Every row belongs to one group in each of 4 separate groupings. Each group adds its own fixed numbers to the row, and there is some noise. The rows also spread widely along 15 directions, which tell nothing about the answers.
(in the rows, 128 means zero)
Some rows, each with its group in each grouping after it:
[139 127 148 115 113 112 131 147 145 140  95 134 179 145 121 138 144 129
 153 162  91 124 155 121 166  68 130 176 163  94 167 129 125 106  69 117]
sebi J152 J448 P
[130 119 103 147 117 129 131 163 114 159 145  98 157 191  83 132 141 191
 127  91 141 123 165  98 127 120 135  90 174 162  90  99 116 116 128 135]
Gemam J870 J448 L
[136  90 152 119 121 107 120 130 141  83 128 152 111  84 159 138  96 124
 107 178 139 150  89 135 102 137  91 142  35 122 122 159 152 126 127 141]
Gira J583 J516 P
[155 119 131 119 134 166 110 118 122 128 169 104 126 132 100 137 126 154
  76 115 110  65 124 113 177 114 111  74 107 123  97 145 176 118 142 119]
Gemam J152 J516 L
[119 154 124 128  94 140 161 119 152  93 132 149 129 106 130 105 133 126
 126 146 140  89 107 187  97 137  73 151 147 174 143 140  99 181 148  85]
sebi J511 J123 R
[133 151 156 109 110 118 127 122 161 121 136 154 120 117 152 117 106 124
  96  99  71 107 112 144 187 112 134 133 175 115 164 119 182 156 113 121]
Gira J281 J123 A
[104 106 121 156 116 144  95 156  97 135 145 101  81 173 156 127 120 172
  87  90  98 101 151 138 113 155 127  74 174  95 172 152 128 123 166 150]
Gira J281 J123 A
[134 160  88 105 155 160 116 173 123 135  74 154 185 146  93 131 156 193
 100 101 101 117 182  93 153  85 162 148 181 155  94 107 142 118 126 134]
Gemam J511 J123 R
[160 108 172 138 148 115 189 157 114 155 114 146 153 118 128 165 124 136
 190  86 160 140 123 107 135 117 170 101 115 136 136 104 119  92 100 177]
Gira J870 J123 R
[106 134 177 107 154 148 127  93 117 114 136 143 168  83 123 137 186  93
  87 143 139 143 165  91 144 104 121 188 103 123 113 150 192 115 145 112]
Gemam J583 J516 L
[118 139 123  95  77 118 102 166 173 141 102 114 143 170 123  94 116 147
 129 130  74  93 162 137 183  83  99 135 196 113 147 125 144 146  85  98]
Gira J281 J123 R
[142 158 140 152 178 200 165 109 131 121 119 175 157 100  98 178 175 127
 116 163  77 104 148 133 140  87 129 171 147 103 151 185 174  86 109 101]
sebi J511 J448 R
[168 134 156 109 158 136 161 133 125 137 140 125 130 111 114 153 110 141
 112  68 120  92 106 100 192 120 164  78 101 135  98  96 178 110 117 152]
Gemam J870 J448 L
[189 134  89 186 132 164  89 100 141 113 161 136 106 117 132 137  93 168
 103 150  86  82  76 153 141 127 137  96 163  87 156 145 137 115 113 138]
Gira J870 J516 R
[146 100 100 131 131 127 160 177 127  72 109 157 151  90 129 157 125 202
  70 107 131 119 130 163  83 139 124 176 135 166  99 103 146 144 145 149]
Gemam J281 J448 A
[103 100 178  82 103 134 144 126 150  77 134 104 139  90 147 129 169 100
 109 133 121  61 159 155 138 110  67 162 118  96 173 155 147 156 150  63]
Gira J511 J516 R
[ 94  38 187 107 106  85 152 127 112 127 167 130 121 109 164 149 120  96
 157 132 163 174 149 124  92 123  85 109  51 120  87 163 156 112 149 148]
sebi J870 J516 A
[121 113 134 142 123  94  82 104 114 156 127 120  59 121 216 121  71  98
 165 121 106 165 121 133 134 129 165 107 116  64 118 149 136  93 124 166]
Gemam J281 J448 P
[111 131 152 138 122 157 116 112 110 123 121 124 150 103 142 120 163 105
  95 171 145 110 141 132 120 117  97 185 141 119 155 160 141 118 139 120]
Gemam J583 J123 P
[154 115 130 206 162 144 188 135 140 128 182 109 110 122  99 187 149 167
 136 113 176 154 126 138  80 144 156 137 121 148  85 124 135  91 124 114]
Gemam J281 J448 P
[163 109 143  84 120 125 144 116 129  98 104 136 142  78 138 127 113 100
 173 173 144  62  86 139 156  98  92  97  53 101 140 147  75 137 124 121]
Gemam J870 J516 R
[169 151 106 196 164 164 173 135 135 149 166 156 124 174  70 181 132 190
 171 132 117 144 106 123 118 112 162  68 138 138 132 150  89  92 111 114]
sebi J583 J123 P
[179 117  89 105  90  95 109 143 165 110  99 137 177 115 110 110  85 148
 159 223 150 110  96 141 154  75  93 150 102 127  95 113  68 139  55 132]
sebi J281 J123 A
[169 129 136 101 126 102 118 124 157  80 126 169 155  92 134 139 117 151
 124 117 105 115  94 120 161 107 151 121 123 109 175  95 112 159 118 109]
Gira J870 J123 R
[133 130 154 149 149 115 174 120 149 110 126 147 162 107 106 165 181 120
 177 177 164 166 136 117  97 106 131 179 107 119 149 139  78 118 105  89]
Gira J281 J448 P
[ 79 122 157  78 132 123 141 105 126 152 162 148 126 141 122 128 147 106
 146  90 122 155 179  93 140 104 102  85 100 149  63 160 162 141 167  91]
Gira J281 J123 L
[119  97 171 121 132 106 146 124 100 147 175  86 185 130 105 133 187 127
 119  94 206 132 173  79 131 122 150 137 149 138 114  79 114 130 145 126]
sebi J870 J448 A
[106 118 174 152  91 104 138 159 193 112 131 131  96 172 102 134 121 117
 129 209  90 160  98 131 126 139  64 118  81 127 186 184 150 123  75 110]
Gira J870 J448 A
[ 95 115 115  88 140 156 164 182 126  84  85 150 127  98 134 145 147 163
  87 104 124 102 168 163  74 130  83 171 101 164  84 156 157 143 169 111]
sebi J152 J123 R
[101 145 153 105 144 125 218 134 126 128 128 152 116  93 139 134 147 111
 173  66 168 133 142 151  93 133 127 132 111 180  77 124 118 153 167 114]
sebi J281 J516 R
[149 148 131 111 146 155 173  77  72 122 137 179 181  75 116 119 148 106
 139 135 188  85  90 124 112 121 105 108 101 178 116 129  65 162 177 138]
sebi J870 J123 L
[138 153 128 150 132 141  80 135 101 140 116 126 113 158 147 111 114 147
  89 125  83 112 110 108 157 127 161 103 170  88 202 133 125 115 126 168]
sebi J870 J516 P
[143 115 109 139 136 125 115 148 129 161 142  98  80 158 126 127  86 154
 161 106 140 128 119 109 140 133 150  40  87 125  69 130 119  96 125 159]
Gemam J870 J516 R
[133 162 102 137 116 135 118 132 152 169 162  71  76 170 148 101  99 154
 141  39 117  79 142 146 166 130 164  74 211 123  85  90 130 143 140 100]
Gira J511 J123 P
[131 155  78 160 162 172 123 156 144 141  60 125  95 113 137 129 110 137
 147 175 133 126 135 146  93 125 121 175 115 118  64 171 136  78  95 154]
Gira J870 J123 R
[132 147  78 130 166 132 133 152  93 116 101 107 117 120 142 127 143 183
 128  66 175 106 152 125  91 156 171 123 145 136  92  83  60 140 175 144]
Gira J281 J448 L

New rows, each followed by its group in each grouping:
[101 166 109 130 148 156 104 118 161 153 103 165 102 151 107 117 126 113
 149 183  75 161 142 104 130 101 104 120 108 120  84 202 162 102 108 112]
Gira J870 J516 R
[ 74 206 140 116 114 127  93 107 153 141  93 156  96 160 129  66 145  76
 144 179  95 153 113 106 145 128 107 119 127 137 173 174 103 154 132 111]
Gemam J870 J516 R
[165 150 117 165 170 138  82 127 148 100 131 143 125 122 116 158 146 169
 105 144 116 150 116  92 136 131 190 133 121  84 177 125 112 106 110 124]
Gira J152 J123 R
[112 170 111 131 131 154 152  99 140 146 119 138 116 125 120 105 148 101
 203 161 155 107 128 148 111 114  95 116 128 138 103 165  66 139 139  83]
Gira J583 J123 R
[108  87 172 137 100 105 138 110  94 161 190 112 131 132 166 126 131 124
 121  58 147 143 158 125 127 125 141 111 177 139 116 111 168 129 170 146]
Gemam J281 J516 P
[142 164 120 182 127 119 143 125 199  93 150 132 136 139  91 150 157 158
 130 153 128 167 116 143 112 126 133 177 159 141 145 119 118 135  96  70]
Gemam J870 J123 L
[125 105 172 110 114  65 154  96 148  98 187 132 103  87 187 137 117 114
 158  53 147 152 120 146 123 134 155 114 125 115 128  88 124 173 168  92]
Gira J281 J516 P
[ 61 137 147 119  86 130 136 175 143 141  88 156 128 181 111 100 140 124
 118 176  98 158 152 127  94 124  55 141 126 171 152 189 143 133 117 129]
sebi J870 J123 R
[158 109 128 116 123 144 141 107 106 116 135 110 142  80 164 126 126 122
 131 111 148  42 113 160 136 111 113 134 156  99 143 119 103 143 151 116]
Gira J870 J123 P
[142 125 172 128 128 122 119 176 133 154 107  96  96 141 145 125  89 135
 100 101 124 122 119 102 178 140 158  94  97 123 128 116 191  83  91 199]
Gemam J511 J516 R
[130  71 136 143 125 107  87 147 102  76 152 123 154 124 154 157 150 195
  61  83 131 143 156 110  92 148 149 139 151  99 188 101 128 137 168 142]
Gira J870 J123 L
[107 127 145 115  75  89 101 155 154  80 109  94 122 129 158  96 146 128
 108 146 136 101 129 158 116 146 103 176 150 107 214 108  79 169 125 101]
sebi J152 J448 R
[116 169 181 126 139 105 158  93 140 142 157 161  91 101 152 109 114  83
 128  91 163 169  74 105 131 162 152 102  92 181 114 112 151 155 153 141]
Gira J870 J123 P
[132 167 160 100 155 161 156  88 132 153 132 142 143 100 136 134 151  89
 145  90  99  82 145 125 192  87 137 133 155 111 115 141 175 123 125 103]
Gira J152 J123 L
[ 85 161 148 154 172 140 155 157 113 152 137  99  69 171 126 144 156 145
 126  60 143 166 165 101 105 164 172  95 120 133 118 138 130 104 158 140]
sebi J281 J516 L
[110 148 165 107  95 104 131 178 152  91 120 164 118 152 118 105 114 159
  60 121  91 137  95 118 141 150 107 108 116 173 201 121 148 175 131 142]
sebi J281 J516 R
[ 68 115 182 104  97 111 156 187 161 101 143 115 133 152 122 132 167 152
  50  85 116 152 183 129 110 133  98 186 156 165 145 121 202 155 143  89]
sebi J281 J123 P
[124  72 197 132 104 108 114 145 128  89 152 110 111 129 144 154 132 130
  80 142 116 120 116 120 129 156  91 108  63  97 206 156 158 115 129 138]
Gira J152 J448 L
[100 118 149 138 148 128 151 168 142 173 116 104  85 152 124 140 121 123
 154 114 146 167 159  99 112 141 133 108  82 141  56 152 175  74 105 154]
Gira J870 J448 R
[113 105 126 161 133 133 120 188 115 115  84  83 106 162 132 141 142 162
 121 150 143 120 150 125  83 157 112 137 109 102 164 148  96  90 119 157]
Gira J870 J448 L
[118  78 144 156 145 159 142 110  91 105 155 151 134  98 126 166 152 127
  95 176 141 131 131 131  72 134  87 138  84 120 128 193 144 103 158 138]
sebi J870 J448 A
[176 153 148 164 162 156 153  85 112 162 135 149 184  87 108 147 151 102
 162 177 180 132 110 105 150  91 160 163 134 121 123 133 112  84  77 155]
sebi J281 J123 R
[104 112 125 169  97 103  92 159 125 130  93 143 157 134 163 119 132 152
 114 165 134 202 167 137  78 121 135 227 192 122 157 129 137 103  91 172]
sebi J281 J123 R
[189  66 183 132 101 104 151 113 125 102 153 155 174  68 143 150 104 120
 133 162 167 106  66 136 138 118 101 122  82 126 170 120 128 123 101 163]
Gira J870 J123 R
[ 90 148 137 141 130 122  99 148 116 126 146  95 113 152 147 118 174 156
  87  54 141 142 178 111 109 156 175 141 192 123 164  98 120 144 173 115]
sebi J152 J123 R
[121 138 148 109 168 161  92  94 147 134 142 114  97 124 133 149 146 102
 145 136  74 108 165  95 186  87 145  94 103  40 126 186 165  90 124  78]
Gira J511 J516 R
[102 122 177 131  98 110 169 107 128 131 176 168 162 147 106 133 162 119
 131 136 123 159 133 120 115 111  99 127 150 163 170 142 121 158 143  93]
sebi J281 J448 P
[125  85  59  91 114 122  35 112 107 114 106 108 163 109 167 108 129 151
 145 152 130 110 196 121 121  69 124 157 160  62  67 132  89 123 151 102]
Gemam J870 J123 R
[ 96 141 168 100 127 138 162 167 176 112 108 120  93 129 106 129 133 107
  98 170 132 129 124 126 126 134  65 146  48 158 106 175 173 126 110  98]
Gira J281 J123 P
[106 158 115 163 166 146 106 174 143 126  69  90  60 138 148 126 134 136
 125 155 139 147 142 121  98 160 150 155  99  89 132 160 116  84 108 156]
Gira J281 J516 R
[138 138  81 125 142 161 122  88 119  75 135 136 123  73 149 122 146 140
 108 144 134  66 121 172  93 120  98 160 146 109 121 149  83 169 185  76]
Gira J281 J516 P
[142 159 175 131 109 112 149 152 167 153 136 112 115 175  82 116 119 120
 129 150 131 125  83  98 183 131 122  80  90 166 151 121 134 125  80 127]
Gemam J152 J448 P
[ 99 179 135 117 129 153 153 132 179 118 137  83  58 116 140 104 139 108
 114  90 135  75 133 166 135 154 108 135 141 137 101 135 149 161 149  65]
Gira J281 J123 R
[ 82 167 172 130 136 139 143 140 151 148 150 113  22 147 150 112 107 102
  76  84 101 132 111 128 138 180 121  86  98 151 116 160 206 135 152 124]
Gira J281 J448 P
[115 121 154  74 113 118 156 136 119  95 114 116 134 110 141 118 150 113
 151 118 146  60 130 146 145 116  97 102 109 117 169 131  60 173 161  92]
Gemam J281 J123 A
[129 122 115 116 149 125  72 103 130 128 123 151 114 114 170 134 109 129
 126 117  64 141 144 110 161  94 165 119 146  55 117 149 163 109 129 139]
Gira J870 J516 A
[ 89 233 110 122 133 115 128 113 160 142  99 134 127 167 117  80 174 108
 182 132 125 155 151 117 137 105 161 165 195 131 148 111  51 168 129  66]
sebi J583 J516 P
[182 134 109 179 123 124 152 175 139 133 141 166 163 161  88 149 103 222
 107  93 108 149  99 123 129 125 170 110 186 177 140  80 144 123  91 181]
sebi J870 J516 R
[121 203 112 135 123 148 128  98 113 133 125 146 142 128 126  81 157 122
 134 125 131  92 114 138 138 123 139 133 205 142 179 116  60 176 152 113]
sebi J281 J516 R
